There are 5 hidden switches. A switch that is on adds its own fixed numbers to the row, and there is some noise. The rows also spread widely along 5 directions, which tell nothing about the answers.
In the rows, zero is written as 128.
Known rows, each followed by its switches (1 for on, 0 for off):
[ 96 123 123  98 164 140 100 135 149 131  80 107 148 155 110 137 100 160
 140 123 161 122 108  93  93 150 145 118 141 160 127]
1 0 0 1 0
[ 98  91 126 117 159 165  99 121 157 130  67  97 149 149 131 145  91 154
 141 142 155 113 115 107 109 160 134 100  94 195 149]
1 0 1 1 0
[118  89 138 101 148  95  99 126 130 120  84  75 151 142 115 140  99 149
 163 112 151 116 102  75 104 151 132 138 127 161 124]
0 0 0 0 1
[116  88 130 129 154 131  84 118 132 135  71  79 152 134 120 116  76 161
 126 139 165 113 101 107 122 154 129 126  72 201 140]
0 1 1 1 0
[109 103 139 113 152 127  99 120 149 146  81 101 163 138 117 139  98 158
 149 110 160 107 127 105 106 144 147 138 133 152 128]
0 0 0 1 0
[131  79 143 120 162  97 102 127 124 128  84  54 127 120 118 131  83 132
 147 129 148 103  81  89 134 145 106 129 101 181 138]
0 0 0 1 1
[ 93  79 111 103 141 104  85 110  93  85 134  61 133 144  88  91  71 173
 166  98 136 105  36  84 160 161 114 117  83 211 141]
0 1 1 1 1
[ 71 120 106  93 120 166 100 121 153 123  88 100 163 156 121 138  96 181
 155 106 168 123 136 106 103 160 163 116 119 179 137]
0 0 1 0 0
[124 101 138 122 139 113 104 133 158 146  55  63 152 112 128 127  78 130
 125 127 157  93 131 120 115 129 139 145 116 171 150]
0 0 0 1 1
[ 92  94 105 100 139 140 101 125 135 116 117  69 118 113 109 134  91 154
 162 106 151 120 107  97 147 131 120 106  84 176 141]
0 0 0 0 0
[117  84 152 119 149 118 102 109 138 148  83 102 159 137 125 160 102 147
 157 117 149  93 137  99 114 139 134 132 128 154 127]
0 0 0 1 0
[ 77 162 105  61 172 138  98 170 139 116  73  91 149 180  93 105  91 178
 126 139 169 146  88  86  69 163 173 113 147 181 127]
1 1 0 1 1
[ 81 105 117  88 130 131 110 128 127 122  99  64 140 133 110 129  87 157
 152 126 139  98 133 120 143 126 141 109 102 187 148]
0 1 0 1 1
[122  69 142 135 152 128  94 100 138 134  73  88 153 138 130 145  92 152
 145 128 155 104 112 100 123 161 122 123  89 184 136]
0 0 1 1 0

New rows, each followed by its switches (1 for on, 0 for off):
[ 60 116 105  87 148 177 109 109 145 114 108 118 156 173 108 144 103 184
 170 100 149 114 112 100 112 168 151  96 129 179 133]
1 0 1 1 0
[ 79  87 128  95 146 149 116 109 139 134  98 102 151 144 113 156 104 164
 175 138 140 100 144 115 134 116 132  93 107 174 145]
1 1 0 1 0
[122  95 148 108 147 107 111 120 141 137  80  81 158 136 118 144  92 145
 151 122 148  92 122 100 104 142 136 140 136 157 132]
0 0 0 1 1
[103  82 143 107 144 117 100 106 125 115  80  96 174 159 112 128  95 166
 167 129 140  88  93  93 121 162 135 123 122 189 135]
1 1 1 1 1
[ 98  91 134 102 140 127 100 113 125 117  89  83 154 159 113 138  91 163
 165 110 145  99 102  91 116 174 134 125 118 182 133]
0 0 1 1 1
[ 98  89 122 108 125 133 106 113 141 118  86  70 153 136 124 134  92 151
 160 114 151 103 113  99 125 151 140 121 101 190 149]
0 0 1 0 1
[114  95 131 118 165 125  72 123 116 115  82  85 148 151 101 100  80 173
 123 129 170 132  69  84 106 171 136 126  87 198 125]
0 1 1 1 0
[129  70 154 132 151  97  93 100 130 135  98  96 158 120 113 140  89 146
 163  98 152  88 104  95 137 138 116 150 119 153 127]
0 0 0 1 0
[102  86 121 118 138 141  96 102 139 117  97  89 153 141 113 134  97 167
 160 101 154 106 107  89 122 161 138 120  95 182 140]
0 0 1 0 0
[115  81 155 110 148  77  74  99 108 112  89 104 187 165  95 102  82 176
 163  92 152  90  64  67 112 183 143 166 146 170 108]
0 1 1 1 1
[ 99  97 108 119 148 134  91 117 133 110  78  53 142 123 110  84  62 153
 121 123 151  98  63 116 150 141 131 126  74 221 172]
1 1 1 1 1
[ 96 121 133  90 173 107  88 121 122 122 107 120 163 168  85 109  90 189
 156 105 159 122  73  79  99 159 148 135 149 155 106]
1 1 0 1 0
[ 97 106 130  97 151 129  98 133 135 135  68  93 154 142 109 138  99 165
 143 139 167 128 134  94  97 137 150 124 114 171 130]
0 1 0 0 0
[109 110 155  92 138 112 113 133 161 140  45 100 178 155 122 166 111 148
 155 137 159 105 160  95  64 150 164 136 158 147 127]
0 0 0 0 1
[ 92 131 115  97 154 136  97 127 141 134  95  93 138 140 105 125  90 168
 145 110 166 124 112  98 113 150 144 128 121 162 120]
0 0 0 1 0
[ 84  97 111  93 140 143 102 122 127 107 101  63 134 155 118 132  86 163
 157 121 144 116  92  98 124 168 128  99  91 200 142]
0 0 1 1 1
[110 115 145 105 136 109  88 131 144 124  44  95 187 161 108 110  89 172
 126 129 167 113 109  90  75 173 163 157 137 184 129]
0 1 1 0 1
[ 84 111 118 100 127 115 103  99 137 117 134  99 156 128  95 128  95 171
 182  69 149 101 106  95 141 134 139 141 132 147 130]
0 0 0 0 0
[106  90 130  95 159 112 107 135 130 116  70  71 137 142 114 134  97 144
 148 154 142 117 100  86 116 132 130 105  98 183 142]
1 1 0 0 1
[ 93  72 134  92 151 141 128 127 134 124  77  71 126 140 132 171 102 135
 167 171 131  96 140 108 133 123 114  75  88 192 155]
1 1 0 1 1
[ 98 109 120 102 153 127  85 130 132 105  81  83 155 163 104  95  73 170
 134 128 153 114  59  89 116 170 143 125 111 202 140]
1 1 1 1 1
[106 109 144 100 140 113 101 138 139 146  56  85 172 139 117 140  92 152
 134 145 155 101 148 109  94 140 150 139 129 170 136]
0 1 0 1 1
[100  68 127 116 147 117  91  84 110 106 137  88 139 143 104 127  86 173
 185  90 145 103  65  76 154 171 106 115  88 189 121]
0 0 1 1 0
[115  92 138 119 144 112  84 104 142 123  89 100 169 146 104 122  92 170
 155  92 162 117  91  80 111 168 143 145 118 169 125]
0 0 1 0 0
[127 114 128 124 152 104  70 127 134 112  72  63 154 140 102  72  64 162
 113 101 167 115  40  88 115 180 141 168 111 189 135]
0 0 1 1 1
[ 93 100 112  92 155 140 112 149 128 114  90  47 106 132 124 137  87 139
 139 145 150 126 103  92 125 143 117  94  82 192 145]
0 0 0 1 1
[109  63 141 113 146  94 102  94 122 104  97  95 161 150 106 126  96 160
 182 116 136  97  76  73 132 162 123 123 108 190 134]
1 1 1 0 1
[118  66 138 121 136 109  98 107 134 116  82  71 151 134 124 131  91 147
 159 112 147 100  96  85 125 157 123 128  95 191 143]
0 0 1 0 1
[134  79 149 141 152  90  91 112 153 140  66 100 170 118 106 121  84 146
 140 122 165  96 103  94 124 126 139 156 114 164 140]
1 1 0 0 0
[ 83  94 115 101 140 150 111 113 144 110  93  79 147 152 115 134  95 159
 169 116 141  97  96 108 134 158 131 108 107 197 149]
1 0 1 1 1
